The rows of a group lie close to one hidden flat surface of 12 dimensions, which may be shifted away from zero. Surfaces can cross.
Some rows, each with its group after it:
[  3   8 -30  -4  -7   7  11 -20   1   4 -26 -20  -1   0  -9   5   5  -4
  -7 -11   8] : (4)
[ 13 -14   3 -12   5 -17  -1  14   1   4  14  -5   2  -8   7  -8   6  -4
  -3 -10   0] : (4)
[  2 -14  -8 -18  21 -22 -21  19 -25  36   2  14 -51  11   1  -2  22  -4
  23   7   9] : (0)
[ -6 -20   8   9   4 -16 -13   8  -1 -16 -17  30   6  -3  -9   6   0  -6
  10  21  13] : (1)
[ -9 -22  10   0 -14  -4   6   6  -6 -23 -14   2  15  11  -5  23  22  19
  12  20  24] : (4)
[ 24 -27  20 -32  31 -30 -17  19   8   1  39 -10 -10 -15  14 -19   0 -30
 -21 -30 -11] : (4)
[ 20 -27  -9   1   8  -6 -15  18 -10  27  -5   6 -24 -21   4 -21  32  20
  15  -9   5] : (2)
[-30   4 -19  -5   0  -5 -13  -1   3  -2  19   5 -13  18  -1   2   4 -17
  -1  15  -5] : (2)
[ 28  34 -44  -5   5 -14  -6  19   4  34   6  -8 -16   7   1  -2 -24 -21
   7 -18 -54] : (0)
[ 18   9  19  18 -28   0  15  -4  -7 -21 -19 -13  42   4  -9  45   3  18
  -7  24  -2] : (3)
[-15  10  -2   2 -14 -22  15  43 -19   3   1  32 -37  17   5 -20   7 -11
   3  22   4] : (3)
[  5   2   2  -4  36   0 -29 -27  -8  25 -26   9 -17   0  -9  26  -8 -13
   9   3  -2] : (2)
[ 14  14  -3  19 -19  19 -13 -24 -12   3 -11  -8  -8  17 -25 -32   0  -2
  15 -10  14] : (0)
[  5   6  15  19  -9 -38  -3   9 -12  -5 -14  22  22   1  -4  18 -26  -7
   3  24  27] : (3)
[ 14  -4 -19 -25  -8 -28  27  28  10  28 -50  21  -1   3  13 -32  23  -9
  23  11 -10] : (4)
[ -5  16 -27  11 -23 -19  -5   7 -26   1  32 -33  -8  10  -5  47  -5   9
 -18  12  17] : (2)
[ 18  13 -22  21 -18  12 -18 -22  -7  17   3  -8   3   1 -22 -30  -8  -2
  19   5  -9] : (0)
[  4   8  16   3   3   5  17  22 -19   2  26   3 -27  -1   6  -9 -24  11
   9  -9  -4] : (4)
[ 12  21   1  -4   7  22  15 -13 -10 -12 -18 -14 -18   7 -22  38 -17 -23
 -20  -5 -32] : (3)
[ -6 -22 -44   3  20  -5 -28   8  27   4  -6  15  11 -22   2  31  11   0
  -3   7 -42] : (0)
[ 22  11   5   5   1 -24   1  14 -24  41 -23  10 -13  -6  11  14   6  16
  11  17   8] : (3)
[  1 -18  -7  34 -21 -29  -2  15  -3 -17 -40  41  17 -30 -11 -17   1  -7
 -11  24  29] : (3)
[ 25  13  24  -7   2 -61 -38  49 -11  26  14  39  -1  54   9 -21  -6 -21
  48  18 -10] : (3)
[  5 -10  18  23  -8 -14 -14   8  -3 -21  -1  14  10  -2  -5 -18  -9   2
   0 -11  41] : (1)
[-10   9  14  18  -6   6 -34 -24  -9 -29  10 -14  16  42 -26  40  -5  -2
   2   6  23] : (3)
[ 30  -9  21 -14   1  -7 -26 -19  -7  27  -6  -8  -3  14  -6 -51  25 -10
  20  -7  26] : (0)
[ 14 -21   8  16  -8 -18 -20  15 -11 -18 -16   7  -8  -3 -10  -5  29  -1
 -20  -9  37] : (2)
[  0   6  10   2 -10   8  14   3   0  -6 -19   8  -6   2  -1 -18  14  -4
 -11   1   1] : (3)
[-19 -53 -11 -48  25  20  25  -5  21 -22   9 -12 -10 -26   3 -11  20  -8
  -1  -9 -19] : (4)
[  3  13 -36   7   0   7 -19  -1  -3  24  -1  -5 -22   8  -3  -6  12   6
   8 -14  -5] : (0)
[ -4  -8  -5   2  14   8 -12   4   0  11  22  12  -6  -3   2 -15 -17  11
  33   2 -16] : (1)
[  1  15  -2  24   5   3  12  -4 -10   8 -23  21  -9 -26  -3   9 -30   2
  -6   9  -5] : (2)
[ -1  16 -20  24 -10  10 -17  -1 -13  -3   1   6 -21  19 -22 -13 -11   0
  16 -10   9] : (1)
[  2  -7 -15   3   4 -12 -43   2  14  20  -3  17   4  13   0 -25  27  -5
  18   5  -9] : (0)
[ -9  -2  14 -20  -7  -2  16  26 -19   9  56 -21  -4  22  20  12  -3  40
  39   9   3] : (1)
[ 16 -28 -16  15   5   6   1   7  -5 -21 -15  15 -22 -35 -23 -28 -13  -5
  -1 -22   5] : (1)
[ -9 -21  -6 -27  15  15  33 -13  11   5 -21 -10  -4 -27  11  -3   9   6
  -3  -6   0] : (4)
[ -2  -5   4 -22 -18   0  38  25   8 -34   5  -2  17  17  -7   6 -13 -11
  11  14 -35] : (1)
[ -5 -11   4  -6 -17 -29   7   8  11  20  -1   1  32 -21  34  -6  41  15
 -19  29  16] : (3)
[ 18  -6  -7   2   3  -9   5   2   4   9  -2   7   8 -25   1 -15 -17  -4
   6  -2 -15] : (3)
[ 16   4   4 -32  14   2  29 -10  -5  33 -16 -22  -1  -4  16  19   3  11
  14  -2  -9] : (1)
[ 48 -17   5  -6  15 -11 -10   9  -7   0 -20  -6 -20 -15 -15  -9   6 -14
  -9 -36  -3] : (2)
[ 29  -5  11 -37  15 -28  -7  13  -5  27  10 -21  -4  20  12  -1  12  -4
  17 -20   4] : (1)
[ 14   3  29 -42   5   2  15  37  36  -6  -1   0   7  44  26 -53  34  -7
  12 -50 -18] : (0)
[ 21  -5 -22  -3 -23 -22  12  25   4 -12  -5  -2 -12  -6 -11 -54   6 -29
 -20 -24   5] : (3)
[-12 -13  18   1  18 -43 -39  23 -13  17   4  38 -19  17   9  -9  10  -7
  20  13  38] : (1)
[-13   0 -35  16  -2  -4 -38  -4 -26  26  13  -5 -38  15  -9   5  21  19
  19   5  34] : (1)
[-37   4 -24  53  -9  10 -41   2  -4  -3  27  37 -17 -12  -7 -16  -5  13
  -1  20   9] : (2)
[ -4  35  28  20 -15  14   4 -31   6 -25 -33  -1  28  27 -12   6 -17 -10
 -19 -11  28] : (2)
[  9 -16  18  -7   2  10  11  22 -17   1   3   7 -23   8   0 -24  11  22
  35  -7   6] : (3)
[-12 -13 -12   0  28  -4 -22  -2 -14   0   9   7 -51 -11 -11   1  -4 -21
 -19 -14  16] : (4)
[  1 -21 -19   3 -16 -11   2   2   1  15   0   4   9 -29   8 -28  22  12
   5  24   5] : (0)
[ 19 -29  -5 -26  24  -3 -33 -25  26   5 -29 -13  -2   3  -7 -36  42 -30
 -13 -42  18] : (4)
[ 15  -9 -14 -14  10 -23 -10  20   4   5   4  10 -12  -5  -5  -5  -4 -28
  -2   2 -28] : (2)
[-63  42  12  15  10  18 -22 -36  -8  20  36   0 -14  28  21  21 -14  13
  -5  11  39] : (2)
[ -7   7 -13   4 -10  -5  12   3  -5 -10  -9   6 -16   2  -9 -13 -11 -14
  -9  -6  12] : (1)
[-23  -8   1 -10   9  43  27 -27   6 -44  10 -16 -10  -9 -23   6 -27 -15
 -15 -11 -14] : (0)
[ 13   2  -2 -15  -9  -7   1  -6   5   1  14  -8  -1   4  -8 -39  -7 -30
  -1  -1 -10] : (0)
[-18  -8 -26  -5  -5  19  11   8   1   7  20  -1 -18  -4   2 -18   4  15
  22   5 -16] : (4)
[-55  -4  -7   1   0  30  -4 -28   3 -15  24  -8  -4  12   0  13   4  17
   3  14  24] : (1)
[  6  -4 -41   9  18  17 -28  -2 -13  49  -2  -4 -34 -12   4  11  19  36
  32  -4 -13] : (0)
[ 22 -34  10  12 -19 -56 -17  51 -30 -16   8  11   1   7  -7  14  16  12
  15  16  41] : (1)
[ 13 -12  20  -4 -23 -22  19  34  11 -35 -10  15  36  13  -6  -2  -1  -8
   9  18 -14] : (4)
[-24 -49  14  -1  -3  -1 -16   1  -8 -43 -29  12  -7  16 -21  19  50   4
   0  20  47] : (2)
[-19 -33  33 -19  49 -17  11   8 -21  26 -14  39 -32 -33  20  22 -10   8
  20  29  16] : (3)
[ 12 -18 -12 -25   1 -11   5  20  -5 -20  13 -17 -11  19 -16  16   2 -13
  10  -5 -19] : (4)
[ -8  -9 -10  21 -12  13  -1 -24  15 -15 -40  16  38 -16 -16  16   0   5
   7  33 -10] : (2)
[-13  11  -9  26 -20  -3 -12  11 -15   3   4  13 -12  16  -4  -7   8  17
  12  11  26] : (4)
[  6  -6   7 -16  11 -19 -17   5   6   9   7   4   7  13   4   5   3 -14
  12  11 -13] : (0)
[-11   2 -28  11 -21  11  12  10 -11 -17   5  -4 -25   1 -17  -8   3  -1
  -6   1   1] : (2)

New rows. What belongs after each?
[  6   1  -3 -29  14   0   9  14 -16  19  49 -27 -28  11   9  10 -13   8
  21  -5 -22] : (3)
[ 19  -9   5 -34  22  -9 -18  18  -9  12   7 -31 -29  40   5  24  38   7
  12 -36   9] : (0)
[  9  -2  -3  -2  14 -43   0  25 -21  16 -11  32 -32 -12  -2  -6 -30 -28
   5   7  13] : (3)
[ 27  -7  24   0   9  13  11  -9  -6 -26 -19 -13  -3  -2 -19  -5 -22  -6
  -2 -41  19] : (1)
[ 26  35   1   8 -17 -34  -6  -6  -5  22 -48  -1  15  24  -3   1   2 -20
 -10  -5  28] : (1)
[  2 -15  -7 -18  10  15   9 -13   1 -18   8 -25  -5 -10 -13  15  -7  -9
  -9 -10 -13] : (0)
[ 10  -6 -24 -35 -18   4  46  15   2   8 -36 -14   2  20  -1   0  23  12
  37   8 -17] : (4)
[ 10 -13   5 -13  -9   5  10   7 -10  -3   1 -14 -12   8  -5 -17  20   8
  10  -8  12] : (0)
[  9 -14  -6   0   3  -3 -22   8  -1 -14  11   0 -12   8 -15 -11   5 -13
   1 -14  -1] : (4)
[ 11 -13 -32 -34  11 -36 -10  11  14  -9  21 -21   0   3  -6  12  -5 -49
 -23  -6 -28] : (4)
[-35  17 -38  26 -16  -3  11   7   1  14  -1  35 -25 -27   8 -46 -13 -13
 -17  20   5] : (3)
[-23  29 -32  -6 -30 -20  10   0 -28   4  67 -38 -22  23  -5  15 -24 -19
 -14  23   5] : (0)
[ 30  21  16  -5   5  11 -17 -22  -1  26  -5 -27  11  20   1   6  10  10
   8 -19  -5] : (3)
[-29  -5 -29 -37  20 -22  19   2   4  55  -1   7 -21 -21  40  -4  15  -2
   1  20   3] : (4)
[ 35 -18  -7   3  -5 -29   5  26 -15 -24 -17   1  -8 -17 -23  12  -9 -22
 -17  -5  -3] : (4)
[ 17   5  -2  15 -13  16  -2   2   3  14 -12   8   4  -2  -3 -36   9  14
  20  -5 -12] : (3)
[-12 -10   8   0  21 -22 -21   4   3  18  12  25   4  -9  15  -6 -12   0
  14  14  10] : (1)
[  9 -26   6  -8 -12   0   2  27 -10 -32   2   3 -13  20 -23  -2  15  -1
  21   6  -9] : (0)
[  9 -16 -17  12 -21 -20   5  15 -11   9 -17   9   8 -23   1   2  17  16
   2  29   9] : (0)
[  5  57   1  -8 -16   7  42 -10  12  -1  -7 -21   5  12   6  -7 -24 -39
 -50 -21 -25] : (3)
[ 15  13   1   0  -9 -12  21  18   0 -29 -25  -1   6  15 -16  27 -18 -19
 -17 -11 -13] : (0)
[  2  -8   8 -13  18 -27  -6   7  11   7  16   2  -9 -26  24 -22   5 -26
 -45 -21  14] : (2)
[-17  35  -8  32  -7  37   3 -41  -9   4  19 -17  10  -1  -8  23 -44  21
   7   4   4] : (3)
[  9  -8  19  -4 -35 -11  -1   1 -14  -6  30 -11  17  24 -11 -38   6  -1
  26  28  15] : (0)
[ 29 -23  24  -3 -12 -56  -5  49 -25  -4  20  -7  -4  -8  14   2  26   5
 -22  -6  43] : (4)
[ 14  11   5   7   8 -17  -1  15 -29  15 -19  16 -34   8  -6  -2 -16  -4
  14 -10  24] : (1)
[-38  -3  27  -3  29  -1 -30  -1   4 -11  38  25 -18  21   5  -3 -16 -18
   2   4   5] : (4)
[ 32  10   8  11  -3 -29   0  21 -21  27  -6  13   1   0   2   0 -26   9
  31   8   1] : (3)
[ 44  12 -33   6  -9  -5 -14 -23 -12  17 -17 -32 -12  -9 -26 -11  -5 -25
 -16 -27   2] : (0)
[  3 -29   8 -16   6   8  22  18 -19 -17   4  -6 -22  -4  -9  10   2  16
  22  -4   4] : (1)
[-10  17 -66   6 -28 -23 -37  -4  11  -3  23 -22  -4  27 -18 -14  19 -42
 -33   1  -3] : (2)
[  9  13  16   2  21   8   3 -18  -4  16  -4   5  12 -12   3  37 -35   4
  14  18 -33] : (3)
[-34   5 -13   2 -15  -2   9  10  -6 -12  12   4 -16   6   1  14  16  -9
 -24  29   0] : (3)
[ 38 -15  -7   1  -8 -21 -20 -12 -10   7  -7 -32  18  -6  -8   7  17   7
  -6 -18  32] : (3)
[-16 -13 -20 -16  21   9 -10   0  -8  15 -16  13 -46  13 -10 -10  16  -6
  24  -2   4] : (4)
[ 19 -30 -27  13 -29 -27  -2  32 -22 -10  -3  -4  -3 -14 -15   3  21  19
   7  11  21] : (1)
[-10  32   1  27 -20   8   3 -34  21 -11   3 -12  61 -13   6  22 -33   2
 -27  13  -3] : (2)
[ 15  -5  -6  11 -24 -12   4  24   0  -1  -4  14  18   1  -5 -13   5   7
  23  23 -20] : (0)
[ 15 -17   0  13   5   2 -25 -11   6  -9 -14   6  13  -9 -12  -1   4   0
   4  -6   1] : (4)
[  8  -1  -7  22 -12  11 -35   2 -18  -7  15 -10 -22  29 -22 -14  17  14
  16 -21  22] : (4)
[ -3  11   6  -4  15   1 -11 -19   5   7   1   1   7   6   1   9 -10 -12
  -5  -2  -3] : (2)
[  1  20 -21 -35   5 -16   5 -24  31  11 -25 -18  19  23   4  -6  -1 -44
 -16 -14 -12] : (4)
[-29   1  19   8  -8  40  23 -18   2 -31   8  -5   6   1  -5   9  -8  17
  -2   7   5] : (3)
[-22   4 -19 -17   7   9   4  -2  18  39  -2  16 -12   2  23 -45  18   7
  28   4  -9] : (4)
[-11 -17  -2  37   2  13 -30   1   8 -17   5  37 -14 -27 -12 -48  -1  -6
 -10  -7   8] : (4)
[-39  31 -22   4 -15  20   4  17 -11   1  43 -10 -35  47   5   6   1  18
  19  -2  -3] : (0)
[ -8   7  -8 -10   0  -5   9  -1   2  14  24  -8  -9  -8  15 -28 -10  -6
  -7 -13   9] : (3)
[ 48 -25  19 -20  25  -3  -6 -12  -3  32   3 -24  12 -23  11 -18  -3  25
  34 -34  12] : (3)
[ -6  16 -15 -12 -14 -21  40  25 -20  31  31 -11 -15 -18  30   4 -14  15
  -3  18  -5] : (3)
[ 15 -31  27 -13  -7   2   8  40 -17 -50  22  -3 -16  29 -23   3   6   5
  23 -10  -5] : (4)
[ 11  -4 -29   4  -7  17  29   9 -28  14 -30  -3 -34 -10 -15  17  -1  28
  29   5  -5] : (4)
[-21  14  19   5  -1  -5 -20  19 -19 -11   2  26 -37  63 -12 -11   7  -9
  26   1  26] : (4)
[ 15  -4  18  10   9   2 -29 -26   6  12 -16  22  26  -2 -14 -11 -18 -11
  31  26 -16] : (0)
[ -5   3  -8  -3   3  -1  -1   6  -3   7  -8   7 -15   6   1   4   8   3
   3  -2   3] : (0)
[-17   7  37   8  -3 -12  -6   4  12 -16 -32  47   7  22   3 -36   8 -25
  -6  10  29] : (3)
[ -6  -9   0  14  24  23 -43 -47   1  15  -2 -12   4  -7  -6   8   3  20
  12 -16  33] : (1)
[ 17  21 -12   4 -47 -18   0  12 -44 -12  40 -35 -19  48 -34   2 -13 -13
  12  15  16] : (0)
[  0   9  12  -1   3  12   0 -14   0   8   0  -4   5   4   5   5   3   6
   2   2  -3] : (3)
[ -9 -16   5  -9  16  31 -10   7  18 -43  -4  12 -15  30 -26  -5   4 -14
  15 -23 -27] : (0)
[-21  10  14   2  11   7  -8  -1 -11  16  46  -8  -7   3  19  21 -12  25
   9   7   7] : (2)
[  4  -3  -8 -13  18 -28 -43  -6 -35  30  10 -23 -36  29  -4  44  26   1
   5   3  38] : (0)
[-12  -9 -19 -19   6   2  -2  10  19  10  13  10  -7   2   9 -30   6  -9
  19   3 -27] : (4)
[  5  -9  34   2  21   2 -24  -4  10 -17  -4  19  -3   9  -7 -24  -3 -21
  -5 -23  14] : (4)
[-10 -30 -52  11 -17  10  12  16  24 -13  -6 -11  21 -42   8  19  36  34
 -19   2 -17] : (0)
[ -4  -7  -8 -17  20 -20  -8  15   0  -2  34   0 -29 -13   6  -5 -10 -35
 -29 -12 -10] : (2)
[  8   3   0   9  -1   7  14   1 -11   2 -18   9 -12 -12  -8   6 -10   4
   2   6  -6] : (3)
[ 19   9 -15   3   3  18  -6 -14   4   0  23 -28 -11 -12  -7 -22 -14  -7
 -18 -43  -7] : (4)
[-29   9   7  -8   0  -6  18  19   1  18   7  28 -15  -3  25 -17   9  -4
  -2  27  -9] : (3)
[ 11   4 -30   7   7  -3  -6  -3  10  24  -7  14  -2 -36  -1 -11 -13 -16
  -7  11 -42] : (3)
[-15  -9 -26  -3 -26  34  38   7   1 -48   8 -17   1  11 -27  16 -15   7
  15   9 -33] : (4)
[ 13  -9  -7 -19  17  16  -6 -13  -3  19 -21 -12 -32   7  -7 -18  23  -6
   8 -25   6] : (2)
[  0  16  -1  16 -12  21   9  -2  -6   5  -9   6  -5   9  -6 -17  -6  15
  22   1  -1] : (0)
[ -9  -8 -41 -22  -2  -3   6 -12  20  12 -11 -16   0 -12   6 -16  18 -18
 -16  -8  -1] : (4)
[-23  -7   7 -41  35  10  23 -10  13  -3 -24  14 -22  11   3  -2 -10 -32
   7  -4 -12] : (4)
[ -1   2  13   3  -2 -40   6  26 -18 -19  19   4 -25   0   3 -26 -21 -23
 -34 -34  61] : (1)
[  2 -21  18  -1  -2  17   7  18  -3 -22  12   7  -2  11  -7 -13   4  17
  28  -2 -10] : (4)
